The rows of a group lie close to one hidden flat surface of 6 dimensions, which passes through zero. Surfaces can cross.
(in the rows, 128 means zero)
Known rows, each followed by its group:
[125 109 144 149 143 119  98 128 107 111 131 119 176] -> (4)
[142 147 203 138 141 116  87 137 125 146 112  82  97] -> (4)
[110 126 113  61 164 139 143 142 212 105 112 168 155] -> (3)
[132 132 143 191 129 116 103  97 141 147 135  95  87] -> (0)
[ 90 135 170 105 104 110  33  96  81 124 146 170  75] -> (0)
[131 130 129 153 115 123 138 181  86  88 122 114 141] -> (1)
[126 102 126 186  78  95 130 118 103 132 131 106  97] -> (4)
[152 141 194 113 130 115 168 176 119 136 100  84 140] -> (5)
[109 125 113  74 138 143  68  87 119 122 145 161 114] -> (1)
[114 131 120 139 110 123 136 126 117 143 143 171 170] -> (1)
[126 134 132 130 118 127 128 124 119 143 134 117 100] -> (4)
[139 117 129 109 129 127 123 112 125 120 120 131 131] -> (2)
[163 122 133 144 120 137 137 134  95 146 127  73 149] -> (5)
[121 117 147  81 145 133  80  77 138 139 131 120 100] -> (1)
[125 139 187  62 125 110 105 120 123 122 104 183 124] -> (2)
[140 146 132 117 139 129 187 158 205 133  92 122 104] -> (3)
[143 123  97 108 143 143 174 134 155 112 117 122 130] -> (2)
[120 154 206  75 110  99 152 198 130 111  86 151  98] -> (0)
[102 107 117 103 147 131 116 136 142 114 142 142 188] -> (3)
[127 100 169 173  94  96 139 161  30 116 136  92 193] -> (4)
[112 140 144 172 115 116  82  99 118 146 144 131  88] -> (0)
[109 148 175  78 155 136  97 124  92 131 137 148 134] -> (5)
[141 113 144 161 142 126  83 106 106 123 132  83 124] -> (0)
[ 85 113 156  64 101 109  68 114 145 122 131 158  64] -> (3)
[131 143 100 125 138 152 131 112 115 155 148 119 106] -> (4)
[135 146 124  98 131 131 185 183 158 109 102 140 108] -> (1)
[130 170 112 167 143 138 174 136 177 159 125 136 110] -> (0)
[139 141  71 137 138 156 225 192 172 120 128  91 119] -> (2)
[110 130 105  92  96 139 142 142 108 134 145 139 110] -> (3)
[168 108  61 142  97 154 102  91 104 150 147  99 109] -> (5)
[121 117 125 138 146 126 107 111 147 123 127 131 135] -> (3)
[111 128 195 161  87  81 135 136  99 170 121 161 192] -> (1)
[114 123  92 152 128 141 122 138 104 122 157 114 147] -> (2)
[121 144 141 182 117 123 118 142 130 161 138 107 125] -> (2)
[114 138 186 140 146 111 126 128 135 132 120 117 119] -> (5)
[110 115 146 122 110 117  92 124  79 114 141 139 146] -> (0)
[109 133  81 128 131 144 133  86 126 169 164 194 217] -> (1)
[132 128  66 101 117 140 156 136 168 116 127 165 109] -> (5)
[165 177  79 143 117 158 154 122  35 146 148 157 120] -> (3)
[110 124 106 223 168 134 118  73 157 144 160 113 162] -> (5)
[133 127 139 108 132 123 113 107 135 131 124 144 135] -> (2)
[110  78 137 174 109  93  86 132  65  83 144 134 230] -> (4)

New rows. What belongs after each?
[ 93 166 112 164 110 123 100  90 142 167 152 181  70] -> (0)
[116 138  72  88 125 157 117 140 127  88 134 163  62] -> (1)
[130 133  86  85 135 149 171 133 171 109 118 139  89] -> (2)
[130 109  92 150  95 118 160 120 138 127 125 134 107] -> (4)
[175 108 156  62 142 102 125  45 182 121  69 165  92] -> (2)
[102 138 196  91 134 116  93 131  95 115 130 148 132] -> (5)
[152 125 151 113 147 130 157 175 130  91  97  71 103] -> (1)
[122 146  54  94 136 169 159 109 120 151 159 152 129] -> (4)
[138 129  49 154 142 160 137 176  89  64 144 117 125] -> (1)
[128 147 133  54 129 149 128 128 148 141 122 160  79] -> (5)
[127 122 112 118 118 117 174 177 152  91 108 163 151] -> (5)
[101 122  59  67 107 151 156 134 111 103 145 206 160] -> (4)
[145 135 128 148 159 126  88  79 152 123 117 137 119] -> (3)
[106 156 148 148 120 126 102 136 127 155 143 137 119] -> (2)
[113 121 100 107 136 146 136 125 148 128 139 142 141] -> (3)
[135 132  81 144 127 155 149 120 106 146 155 119 139] -> (3)
[109 131 146 111 131 124  78 110  91 132 144 164 164] -> (2)
[139  92 143 178  99  78 129 129 193  96  88 140 112] -> (4)
[143 149  98 114 127 146 152 145  83 131 134 150 149] -> (3)
[138 114 140 154 143 123  85  90 122 131 129  70  96] -> (1)
[142 131 152 207 115 104 196 169 120 149 119 109 222] -> (1)
[114 162 115  99 114 130 168 139 186 150 119 185  71] -> (0)
[121 122 133 105  99 112 133 144 142 108 115 165 105] -> (4)
[104 100 121 147 118 129 124 125 147 135 147  98 139] -> (3)
[160 113 126 176  94 114 130 124 126 138 116  77  89] -> (5)
[136 118 125 155 156 136 145 115 134 144 134  94 184] -> (1)
[134 119  92 121 123 140 146 120 158 115 125 107  71] -> (2)
[117 134 122 122 129 132  76  84 124 143 144 156 121] -> (2)
[123 106 140 164  85  95 121 123 126 117 120 120 101] -> (4)
[112 145 144 127 168 136 126 102 150 145 138 133 122] -> (5)
[147 128  40 252 112 143 148 119 136 130 153  97 113] -> (1)
[111 157  83  99 175 165 148  90 181 146 142 160 129] -> (5)
[120  99 111 157  98 106 100  91 169 110 119 151 102] -> (4)
[128 129 147 133 145 132  74 105 125 137 140 116 117] -> (4)
[ 96 172 137 159 112 130 106 152 140 171 151 141  96] -> (2)
[131 109 162 163 114 106 133 167  94 109 118  74 140] -> (2)
[106 157 134 189 115 126  91 120 126 175 159 129 118] -> (2)
[132 122 190 165 126 100 101 128 125 130 114  81 115] -> (4)
[110 100 119  93 111 133 122 161  76  70 138 112 120] -> (2)
[134 108  91 147  96 109 180 137 200 108 101 157 111] -> (4)
[120 140  95 121 111 138 124 155 107  90 137 150 103] -> (1)
[156 151  87 148 161 152 145  96 155 137 120 148 126] -> (3)
[101 137 140 100 125 122 112 119 156 118 124 172  76] -> (5)
[120 126 171  61 135 128  95 107 134 136 124 149 111] -> (1)
[151 144 156 137 120 116 183 181 104 125 102 106 147] -> (3)
[150 131 128 132 146 140 153 162 138 101 110  79  96] -> (1)
[166  93 107 134 128 124 178 118 173  99  91  74  83] -> (2)
[125 131  93  91 156 169  98 100  77 143 166 139 182] -> (5)
[113 119  80 193 139 135 107  80 154 128 155 142 135] -> (5)
[101 123  80 170 144 128 132  95 177 117 142 167 126] -> (5)
[115 121 103 104 143 132  77  96 167 109 129 177 129] -> (4)
[124 166 113  85 149 169 102  94 137 165 149 128  44] -> (4)
[107 133  99  94  98 128 166 139 139 135 134 189 140] -> (0)
[128 140 126  91 158 140 104 116 140 110 117 180 139] -> (3)
[114 155 140 123 118 126 123 141 153 152 128 147  90] -> (2)
[135 117 181 170 127  99 109 113 160 132 100  85  98] -> (3)
[144 146 115 144 139 147 160 127 127 161 143  88 114] -> (4)
[174 102 109 154  67 108 146 168 127 111  99  95 102] -> (5)
[ 92 121  89 132 106 148  82 121 106 116 164 124  74] -> (2)
[152 161 117 112 182 162 164 142 171 154 117 103 130] -> (4)
[157 116 146  80 134 127 174 166 159 110  88 102 103] -> (0)
